The groups are shells around one centre, one inside the other: the same stretched ball of 7 dimensions in 6 sizes.
In the rows, 128 means zero.
Known rows, each followed by its group:
[191 143  85 105  88 103 163 111 122 129 115 105  79] | (3)
[121 180 128 105  74 147 146 105 111 170 119 129 129] | (5)
[117 115 179  94 113 146 126 118 141 175 154 155 100] | (4)
[119 144 133  69 107 115 128 122 145 177 128 119 114] | (5)
[ 64 146 152  59  95 119 103 120 154 184 117 154 120] | (2)
[138  91 160 108 109 156 123 105 164 148 139 173  95] | (1)
[162 125 133 126 103 161 145 101 130 140 146 159 122] | (1)
[142 112 168  98 114 176 125 101 167 172 138 151 115] | (5)
[240 149 100 119 113 132 178 106 110 128 140 100  90] | (2)
[156 166 114 101  76 132 153 104 122 156 107 112  97] | (3)
[116 105  92  72 118  88 111 124 165 135 134 157 128] | (0)
[147  89 168  85 119 133 128 117 169 169 141 134  68] | (4)
[153 116  77 116  57  94 154 108 140 122  98 119  68] | (2)
[165 104  60 125  79 110 151 106 145 112 121 133 115] | (0)
[121  63 134  81 110 116 111 116 197 152 127 150  85] | (5)
[157 193 127  88  92 119 151 113  96 155 117 123  93] | (0)
[191 178  98 109  96 123 162 107  98 131 123 125 105] | (1)
[223 134  96  95 126 125 152 106 144 126 127 117  95] | (1)
[231 133  96 112 119 119 166 110 121 118 139 117  84] | (2)
[109 104 134  61 112 106 115 124 178 174 127 126 100] | (4)
[114 141  77  94  81  97 137 118 132 146 122 126 137] | (0)
[169 149  66 119  71 118 155 101 124 118 105 129 113] | (4)
[ 89 164 123  58 111 102 112 125 132 167 128 151 138] | (0)
[159 154  76 103  80  91 158 117 112 134 118 109 101] | (5)
[122  82 178  98  97 155 124 108 177 175 131 145  73] | (2)
[185  97 117  94 136 138 138 112 168 149 152 124 121] | (1)
[ 84 107 139 113  84 159 112 102 160 154 131 187 145] | (2)
[112 101 138 125  88 146 135 111 138 153 150 163 122] | (3)
[178 105  74 107  86  77 153 117 138 110 116 121  60] | (0)
[114 154 132  89 102 153 126 108 142 175 133 141 155] | (4)
[178 148 106  88  95  99 159 119 125 152 120  91  73] | (4)
[100  80 128  95 105 114 119 123 166 157 149 152 118] | (3)
[183 167  96  88  98 126 150 104 136 148 105 105 106] | (1)
[102 135 116 102  81 138 121 104 146 149 116 166 135] | (3)
[128  78  95 102  92 101 127 116 169 129 127 148  98] | (3)
[114 110 127  69 108 137 101 103 194 155 106 161 119] | (0)
[121 188 119  70  93 121 121 107 127 153  98 151 117] | (2)
[114 144 124  70  93 115 123 115 154 168 109 127 105] | (5)
[ 86 142 161  90  90 140 122 115 133 177 134 158 118] | (3)
[113  95 151  87 110 131 127 121 165 179 148 129 110] | (3)
[112 119 128  79 121 114 118 124 147 157 149 156 131] | (5)
[182  86 105 141  95 144 159 105 143 128 150 135 108] | (4)
[131 145  88  59 116  94 118 120 155 147 116 133 131] | (0)
[ 81 136 140  80  88 136 118 114 155 186 123 137 135] | (4)
[111 131  97 120  56 102 147 114 117 135 117 143  96] | (5)
[111 136 123 118  93 155 131 107 128 153 147 167 161] | (0)
[119 179 126  86  85 129 124 105 122 147 102 163 111] | (2)
[223 112 108 101 124 132 156 106 154 135 134 108  85] | (5)
[213 115 121 107 135 161 149 102 156 144 149 124 121] | (2)
[212 113  90 112 106 115 160 108 140 121 129 115  81] | (3)
[128  96 178  84 115 160 118 108 181 180 134 145  93] | (1)
[227 168  87  90 117 131 157 100 134 130 111 106 104] | (0)
[168 122 171  70 147 153 127 115 163 180 152 128 106] | (4)
[183 128 133 131  97 161 163 103 123 151 147 125 107] | (5)
[ 99 129 155  59 112 128 114 120 168 193 127 126 114] | (2)
[117  94 112 124  56 124 140 105 155 141 110 141  82] | (1)
[129 164 112 123  71 152 146 100 113 148 122 148 140] | (1)
[129  97 131 118  99 125 136 117 134 139 154 164 105] | (1)
[186 127 130  94 112 133 155 113 144 164 135  97  88] | (3)
[159 114  98  80 123  87 133 125 145 133 141 134 100] | (4)

New rows. What belongs after each?
[175 119 160 105 134 185 136 101 155 167 158 144 135] | (0)
[182  43  97 111 108 107 143 114 188 125 137 121  70] | (2)
[ 86 137 131 101  51 123 133 109 138 167 101 136  90] | (2)
[ 79 133 116 102  52 118 127 108 143 156  99 149 103] | (4)
[107  51 135 134  82 122 138 120 153 146 160 156  92] | (0)
[ 73  88 179  77 116 153 101 117 186 195 150 159 131] | (2)
[183 146  85  65 121 100 130 111 157 130 105 124 101] | (0)
[132  94 171  79 120 134 123 119 170 176 142 136  80] | (1)
[113  81 132 132  86 149 139 112 150 158 158 149 128] | (2)
[136 119  84  93  99  99 140 122 145 148 135 117 128] | (2)
[138 103 150  81 116 106 134 127 149 165 146 125  74] | (2)
[147 124 171  84 121 157 133 112 156 184 144 125 102] | (5)
[211 100  67 129 101 104 171 114 131 114 146 106  98] | (0)
[170 174 103  76 124 101 142 121 110 142 136 127 118] | (0)
[133  91 111 117  94 104 151 126 133 149 159 123 105] | (2)
[101  90 147 121  81 158 115  99 165 141 126 194 111] | (0)
[113 124 144  69 106 109 116 120 155 161 122 148  86] | (1)
[101 149 110 114  71 127 136 110 116 148 127 157 134] | (3)
[205 144 126 132  81 147 184 105 108 156 135  85  77] | (0)
[207 165 106  92  99 138 157  99 138 147 102  98  88] | (0)
[ 58  88 169 108  63 139 116 113 162 175 126 167  90] | (0)
[116 128 129  74 127 126 113 119 153 159 144 159 143] | (5)
[141  91 110 113  72 120 149 111 161 153 120 109  82] | (1)
[143  89 126  78 123 136 114 108 193 153 128 146 114] | (5)
[111  92 179 103 107 146 120 115 152 162 150 174  89] | (0)
[206 102  64 121  92  87 171 117 132 112 132 100  74] | (2)
[ 99 171 131 108  72 133 140 112 103 164 128 149 129] | (5)
[157 118 109  85 126 138 115 103 171 131 126 167 133] | (2)
[ 90  93 106 110  77 118 130 117 158 158 136 138 132] | (0)
[101 151 151 113  94 155 129 110 112 160 150 179 144] | (0)
[ 98 109 151  48 132 110  91 122 181 163 128 171 106] | (0)
[201 163 111  93 114 113 164 117 109 147 135  98  88] | (4)
[166  87 116 110 104 142 133 101 173 132 127 151 100] | (3)
[212  95 139 105 133 139 147 109 154 134 148 136  71] | (0)
[159 147 118  80  99  95 150 123 125 157 123 101  74] | (2)
[ 88  44 130 113  69 110 126 118 183 153 130 145  75] | (0)
[173 191 133  77 126 143 148 114 112 175 141 108 136] | (0)
[107  91 149  89 113 119 118 123 158 159 151 160 103] | (3)
[212 110  88 114 111 134 161 105 153 135 135 101 108] | (2)
[ 90 112 167  87 107 133 119 123 148 181 151 153 114] | (5)
[127 125 137  98  88 143 140 110 152 177 128 115 111] | (5)
[113  61  97 110  79  94 135 122 170 142 134 129  92] | (2)
[182  95  84 143  68 133 159  96 147 111 115 136  85] | (0)
[ 72  89 103 101  74  84 118 126 149 138 129 166 105] | (0)
[104 127 175  71 135 153 113 121 154 194 162 149 145] | (0)
[107 110  90  96  75 104 115 107 161 121  99 172 102] | (0)
[166  80 178  81 140 154 130 116 184 184 157 118  85] | (0)
[166  73 123 122 115 125 145 117 147 133 165 147  98] | (4)
[104 110 108 131  46 117 149 111 130 146 118 135  93] | (1)
[166  70  92 113  95 111 145 112 171 130 132 121  89] | (5)
[162 154  95  57 118 106 124 111 161 148 104 121 112] | (0)
